The rows of a group lie close to one hidden flat surface of 8 dimensions, which passes through zero. Surfaces can cross.
In the rows, zero is written as 128.
Some rows, each with its group after it:
[128 151  85 110  73 104 105 183 170 149 161  99 140 129 139 106] => K156
[113 120 127 155 118 124 107 106 140 144  94 107 120 135 116 144] => K156
[122 119  97 114  95 123 135 153 124 162 182 121 136 152  86 145] => K131
[114 110 141 121 139 130 135 132 116 104 136 140 125 108 136 138] => K447
[112 147 209 128  94 105 130 109 137 131 169 181 111 115 162 137] => K367
[166 132  83  73 157 163 150 199  95 104 108 147 168 133 145  99] => K367
[149 116  93  92 182 150 112 179 144 119  94  96 119 135 129 105] => K447
[138 114 145 105 148 126 180  71  99 159 148 160 119 169  84 169] => K131
[172 140  65 113 160 177 104 169  97 135  97  84 136 152  88 100] => K447
[129 136 145 143  92 116 131  96 155 153 140 146 128 151 135 156] => K447
[134 153 156  90 110 141 155 115  94 138  94 170 156 154 147 138] => K156
[138 122 125 122 129 132 117 115 151 131 100 135 138 154 143 138] => K367
[124 180 156 118  63 127  95 149 129 159 143 132 126 138 149  95] => K156
[127 136 115 142 106 150 125 181  94 120 171 141 143 121 116 114] => K447
[136 137 118 131 142 170  80 134 141 135  49 104 106 138  93 178] => K131
[125 165 160 140 120 170  92 115  83 137  65 125 123 133 126 110] => K156
[163 122 113 148 143 154 124 138 128 107 130 142 144 142 141 110] => K367
[118 153 154 116 127 157 108 181  77 115 140 140 117 106 131 101] => K131
[112 119 128 157 118 120 117 127 140 128 138 120 117 129 134 132] => K156
[115 122 142 118 101 115 113 157 171 135 138 153 137 144 168 137] => K156
[133 117 139 147 123 127 157 116 106 127 185 149 138 123 114 135] => K131
[103 122 102 117 121 177 130 159  51 159 125 115 147 160  84 114] => K131
[128 148 129 133 125 148 105 118 112 136  73 112 135 144 131 121] => K156
[120 140 145 136 131 155  91 128 118 134 103 112 105 127  97 139] => K131
[115 106 109 163 137 137 118 125 124 122 123 102 121 126 110 139] => K447
[162 149  95 149 122 142  93 170 132 120 148 107 146 140 151  80] => K367
[112 134 131 144 103 138 143 113  86 150 139 130 133 138  85 136] => K131
[108 142 125  89  80 121 135 136 129 149 102 133 143 129 126 152] => K367
[159 105 184 115 157 158 152 140 121  93 147 209 142 158 176 138] => K367
[126 118 115 116 120 123 162 108 108 152 134 134 146 155 106 137] => K131
[127 142 124  78 118 107 107 129 173 162  83 112 124 154 136 142] => K367
[109 136 115  99 156 128 110 167 111 120 111  95 112  94 110 105] => K447
[110 114 112 166 139 117 123 111 135 121 129 100 129 113 143  90] => K447
[151 149 149 105 142 124 143 117 117 138 147 149 121 138 129 120] => K156
[132  95 163  77 224 120 162  93 140  79  69 159 130 116 189 117] => K447
[104 107 120 167 102 116 138  90 145 139 114 135 161 152 146 136] => K156
[104 136 105 105 153 105 142 117 104 131 124  73  94  77  73 115] => K367
[125  78 127 175 192 116 131  81 155 128 132 111 118 169 137  95] => K131
[140 179 164 169  67 102  77 126 157 146 173 124 109 112 154  96] => K367
[151 122 112 131 191 130 126  79 131 127  74  95 115 143 117 104] => K447

New rows. What belongs after each?
[ 89 123 132 191  72 106  96 138 160 147 175 111 133 135 152 101] => K156
[156 146  82 129 124 157 137 104  91 143  69 102 162 158  95 126] => K447
[140 131 109 128 109 150 108 190 147 112 141 136 125 119 125 152] => K131
[225 136 134 134 204 169 104 118 162 116 106 137 101 166 128 131] => K367
[133 146 148 116 122 104  92 155 176 124 155 119  85 101 138 117] => K131
[ 93 106 142 132 119 136 159 137  82 122 162 144 121 104  87 164] => K367
[ 75 121  78 136 118  90 128 114 120 146 115  52 119  86  84 116] => K367
[106 153 110 148 102 119 106 171 103 136 167  82 117  90 122  64] => K447
[150 131 137 113 142 135 153  71 134 134  86 147 137 138 114 178] => K131
[143 136 149 124 123 117 140 168 133  89 185 165 135  89 172 115] => K131
[121 102 152 145 161 130 118 107 147 125 139 125  82 125  93 173] => K447
[110  98 188  81 155  79 119 108 227 121 117 156  89 115 180 175] => K447
[131 153 109 109 102 113 130 116 131 151 100 113 150 134 134 120] => K447
[167 178 188 132 105 149 124 123  98 111 160 169 105  91 119 138] => K367
[ 95 115 175  76 167  87 159 118 140 125 139 140 116 105 175  91] => K367
[125 113 126 139 142 153 122 119 115 135 115 124 116 153  99 148] => K131
[132 120 109 142 124 108 166 101 130 105 111 132 180 120 174  94] => K131
[153 157 148 140 121 131 115 123 132 130 137 129 113 117 121 128] => K367
[151 126 126 109 145 127 153 123 115 114 129 144 142 129 141 119] => K156
[167 152 138 115 153 172 121 155  71 133 165 138 104 136  81 112] => K447
[121 133 167 129 102 108 108 138 166 142 165 155 110 137 161 118] => K156
[174 147  62  93 114 185 117 190 114 126  72 134 176 163 121 150] => K367
[110 123 144 149  80  91 132  79 167 175 155 129 132 160 132 147] => K156
[ 96 129 159 122 148 140 163  75  48 153 114 128 143 145 116  83] => K131
[168 148 179  98 155 140 134 104 134 116 120 174 105 135 148 144] => K367
[ 88  82 115 170 114 130 146 114 125 134 110 134 152 154 126 168] => K367
[161  71  95 185 223 161  97 136 160 106 133  88  96 160 117  98] => K447
[ 93  84  77 152 111 126  89 177 175 123 119  89 119 124 111 168] => K447
[118 105 107 126 143 156 126 152  97 150 135 112 132 166  95 127] => K131
[ 99 125 156 166 148  99  98  73 141 144 118  83  87 129 130  82] => K131
[128 140 104  75 149 134 110 175 129 122  94 100 115 117 125 111] => K447
[184 151 160 176 129 140  98  78 160 125 127 138 105 142 133 132] => K367
[133 131 118 139 154 132 142 101  92 122 119 113 121 114  88 125] => K156
[103 146  73 105 109 119 160 118  74 122  77  84 156  77  88 137] => K367
[142 116 200 147 133 133  94 150 174 146 202 171  80 177 153 135] => K367
[124 114 139 121 137 131 124 130 138 134 140 137 113 148 129 138] => K367
[136 121 105 178 121 115 115  69 154 158 116  98 124 160 107 146] => K447
[126 135 115 109 117 149 156 147  86 119 121 142 144 110 102 147] => K367
[ 97 126 114 134 113 111 146 124 106 127 133 111 140 101 114 124] => K367
[148 129 145 154 133 150  95 128 148  91  94 142 109 102 136 162] => K131
[100 156 111 132  84 111  96 181 120 144 164  80 115  97 118  71] => K447
[167  92 107 124 164 135 107 179 201 101 149 136 112 145 143 161] => K131
[158 138  97  92 152 118 147 108 142 146 119 104 108 125  74 159] => K156
[132 100 114 124 113 160 142 166 123 112 107 175 197 176 187 127] => K367
[141 127 151 163 112 118 142 103 134 128 193 149  99 113  95 177] => K131
[ 91 132  83  82  86 134 127 183 101 164 124 105 125 125  69 169] => K367
[ 98 138 101 155 114  86 131 119 128 123 133  80 137  87 152  63] => K367
[116  92  77 151 127 119 175  86 136 123  97 119 171 145 110 166] => K156
[ 95 110 124 130 114 149 160 145  83 106 117 168 175 122 134 150] => K156
[149 157  72 119  99 145 106 122 120 167  83  84 145 163  90 121] => K447
[122 144 133 100 106 109 130 112 145 143 103 134 136 130 135 148] => K447
[162 171 114 149 106 132  76 152 148 145 140  95 104 123 126  99] => K367
[134  98 115 112 185 148 116 170 149  85 103 122 109 103 132 146] => K156
[103 132 105 135 108 132 144 159  81 117 154 105 139  93 106 114] => K367
[111 136 125 120 125 105 139  95 132 139 102 103 123 103 106 137] => K367
[104 128 123 124 160 130 104 126 114 135 108  81  81  95  74 137] => K447
[ 77  41 125 190 191 117 145 134 148  54 125 125 139  91 185 117] => K447
[137 149 126 120 122 115 124 120 127 145 124 120 124 126 127 109] => K447
[122 134 112 149  77 146 119 151 112 129 139 139 154 137 122 149] => K367
[179 143 125  70 186 156 109 180 128 132 133 120 103 144 127  82] => K447
[ 77 149 107 137  41  92 124 137 131 134 109 112 185 106 182  83] => K367
